Each cloud of rows lies close to a flat space through zero, with a little noise off it, and is much wider in some directions of that space than in others. After each cloud: how many dimensions does that space have?
In the rows, zero is written as 128.

147 107 143 138 137 83 159 105
114 136 130 150 137 154 111 141
129 117 135 143 136 111 144 121
112 140 118 122 122 160 102 147
131 140 117 95 105 127 108 141
159 105 131 111 115 75 155 105
123 138 117 110 120 137 112 136
99 144 123 166 154 181 107 141
141 113 136 127 130 101 146 118
113 155 104 90 102 177 78 166
156 93 160 163 158 54 186 82
142 119 125 107 117 106 134 127
109 136 141 182 154 146 134 125
 => 2

126 127 134 118 132 123 135 135
124 116 122 128 149 145 146 142
132 131 131 127 121 118 124 123
100 112 89 173 125 172 109 105
142 133 157 98 136 105 145 144
112 108 143 91 214 160 210 199
121 121 121 134 138 145 133 133
114 117 131 118 172 152 164 159
128 135 107 158 86 119 83 87
120 128 109 155 112 138 107 110
146 142 147 109 113 92 125 125
113 116 125 117 171 158 168 161
109 119 103 145 142 156 134 124
 => 2

207 161 98 172 100 113 115 124
67 79 103 72 106 101 96 134
115 139 107 132 125 128 133 117
141 151 90 141 112 127 122 114
115 113 137 105 109 147 122 116
78 74 131 102 128 114 95 182
120 122 155 97 129 87 165 49
129 108 157 162 97 166 118 131
132 102 185 67 127 141 138 97
126 140 142 117 149 109 158 93
149 176 128 184 151 173 148 151
196 175 87 159 121 113 129 114
45 97 86 122 122 124 99 168
 => 6

159 103 116 164 117 141 119 102
107 120 207 28 164 115 129 171
114 133 166 81 149 125 135 158
173 92 158 195 115 153 116 89
174 71 115 152 116 133 111 99
102 153 69 178 102 111 121 96
144 97 107 141 116 122 120 105
100 144 137 102 136 111 129 138
125 123 159 149 124 129 116 107
145 134 153 152 130 151 133 127
149 109 73 138 115 126 129 121
107 133 104 117 122 107 124 122
90 157 134 90 137 108 133 148
 => 4

219 84 227 115 82 64 123 152
123 164 121 150 172 138 158 182
126 193 124 177 154 127 171 221
140 163 167 85 175 102 110 141
175 127 163 130 101 113 123 122
230 60 217 71 161 41 88 43
184 95 189 99 16 130 94 96
187 101 128 135 135 124 116 29
138 81 176 49 150 132 102 112
203 171 220 119 173 67 145 210
109 155 124 116 143 136 121 135
61 136 66 165 145 199 182 212
109 170 123 120 203 134 143 163
 => 6

123 159 89 86 149 75 95 136
129 142 110 115 141 116 122 125
116 158 74 14 199 97 200 84
139 114 165 231 53 130 34 180
125 84 176 173 106 186 164 116
124 134 118 103 145 114 133 123
120 143 101 69 174 118 172 100
129 142 124 143 111 116 75 152
123 121 130 113 129 136 149 118
115 127 114 61 177 138 216 87
136 158 109 128 120 92 66 165
137 155 115 145 116 91 57 161
127 116 147 165 110 140 111 139
 => 2

172 94 73 127 108 128 124 157
106 177 109 153 138 119 126 124
129 94 191 110 137 150 148 112
161 76 133 112 126 147 132 136
125 76 224 104 152 163 159 89
138 115 113 136 139 141 137 130
100 205 73 141 109 89 107 141
144 144 110 170 151 136 140 129
189 36 149 134 140 171 147 144
117 177 42 127 86 84 89 164
123 117 165 123 135 142 146 116
113 152 101 123 107 113 111 143
132 126 65 80 72 97 86 169
 => 3

119 118 118 109 110 89 96 104
135 114 110 113 145 118 114 116
124 141 129 128 120 134 142 130
127 119 120 120 131 117 115 117
91 148 128 110 59 54 97 92
114 137 169 155 88 139 152 151
134 125 102 111 146 119 117 115
132 128 94 105 150 114 108 105
100 151 117 110 85 81 115 106
110 147 100 106 112 95 116 100
114 128 120 110 108 89 104 105
155 80 151 143 143 138 110 144
108 140 117 114 102 91 118 105
 => 3

133 76 132 88 121 80 123 130
141 126 135 127 105 189 115 137
132 110 143 124 143 96 125 116
136 123 138 126 146 72 109 150
129 139 116 150 130 137 126 129
138 111 110 145 102 150 93 175
128 182 134 112 152 136 164 98
117 95 116 109 130 57 130 133
161 100 153 100 134 136 118 119
132 112 140 135 137 109 121 122
140 120 151 102 139 105 124 128
137 136 97 132 128 132 136 128
137 125 102 112 125 113 137 131
 => 6

141 120 121 129 132 127 129 128
170 116 99 120 147 119 136 132
167 106 114 147 141 134 137 136
166 100 130 170 135 144 134 140
97 155 143 112 128 132 127 132
149 103 115 139 126 125 132 125
224 120 100 150 183 138 136 164
148 104 134 155 127 138 131 135
101 152 127 93 126 116 122 115
148 119 115 124 139 123 130 131
158 76 110 156 115 126 131 122
103 176 156 121 142 145 125 146
108 98 128 142 92 122 123 108
 => 3

124 129 139 159 149 124 124 131
152 152 97 115 128 149 164 155
133 128 122 93 102 131 130 128
138 141 114 147 156 140 140 149
124 120 137 143 136 124 122 126
145 149 104 122 138 151 161 156
129 129 128 181 173 136 138 147
108 115 153 100 91 100 94 85
123 122 137 159 153 127 126 134
147 146 95 135 143 151 162 165
118 119 135 59 47 104 102 79
124 128 126 50 58 116 107 91
163 159 79 135 150 175 190 190
 => 2

117 222 225 148 160 77 133 164
140 120 97 120 114 184 107 144
91 208 158 133 126 88 100 165
107 138 117 147 123 133 123 131
127 108 100 76 104 93 109 130
105 142 121 151 129 132 126 126
66 173 129 178 129 91 125 122
75 126 47 87 74 92 68 136
233 31 178 186 199 229 236 66
218 78 185 103 162 152 179 116
112 123 79 18 67 51 62 155
211 15 144 139 165 176 207 60
68 212 148 127 117 55 94 161
 => 4

112 148 144 144 177 160 140 146
153 93 129 119 172 117 141 131
124 141 142 128 111 117 116 122
132 151 121 108 91 116 90 108
130 146 95 104 78 138 103 135
173 78 153 143 176 112 149 104
135 134 52 82 41 120 87 108
93 169 131 147 79 148 124 138
158 107 126 107 124 112 117 123
134 128 166 148 162 128 136 123
137 138 139 159 93 152 132 113
122 136 105 106 122 130 115 141
123 161 156 144 102 132 110 115
 => 6

155 225 156 161 145 167 122 58
104 80 111 73 146 122 137 114
146 130 150 103 160 168 147 110
90 96 92 153 89 66 100 160
90 104 104 132 128 94 102 103
130 153 130 128 134 135 132 103
116 86 122 116 134 118 126 146
159 125 150 80 152 174 169 141
96 82 103 103 124 96 121 133
158 193 151 150 131 156 134 104
107 55 114 102 133 109 123 160
135 133 126 109 119 130 144 144
106 149 105 108 110 105 130 110
 => 4

130 123 48 69 142 146 100 117
117 138 157 143 117 132 150 101
110 156 156 128 130 153 136 88
144 95 89 127 109 63 148 130
137 117 30 59 153 135 83 134
117 151 112 104 146 119 109 95
124 129 122 117 126 182 130 126
149 97 102 126 126 148 115 189
141 107 146 162 109 69 153 141
160 58 211 241 61 67 209 212
111 139 125 117 119 162 144 82
125 134 161 153 121 107 144 119
118 142 187 166 115 119 158 107
 => 4

170 148 195 165 149 80 164 179
84 123 64 86 90 184 66 123
114 119 97 111 144 138 116 108
113 126 111 132 221 100 113 157
75 104 94 135 140 134 126 92
107 120 127 143 135 121 135 124
143 136 193 190 182 66 180 167
121 121 128 120 52 159 135 88
99 131 67 90 150 158 65 150
64 113 101 142 106 142 121 118
137 132 166 154 111 110 159 134
141 133 125 107 67 157 123 110
141 124 149 143 148 107 156 117
 => 4

145 114 124 118 118 97 130 119
131 154 168 149 144 146 135 120
96 133 135 141 119 172 132 134
154 125 132 99 111 85 153 102
148 149 118 68 120 108 166 109
111 108 90 97 107 128 129 139
141 123 139 155 142 113 112 130
145 159 147 118 143 126 143 116
188 145 190 148 132 66 147 82
65 124 51 82 130 196 114 184
135 132 155 162 140 128 118 124
111 140 114 133 149 158 110 152
104 141 109 123 143 165 120 153
 => 4
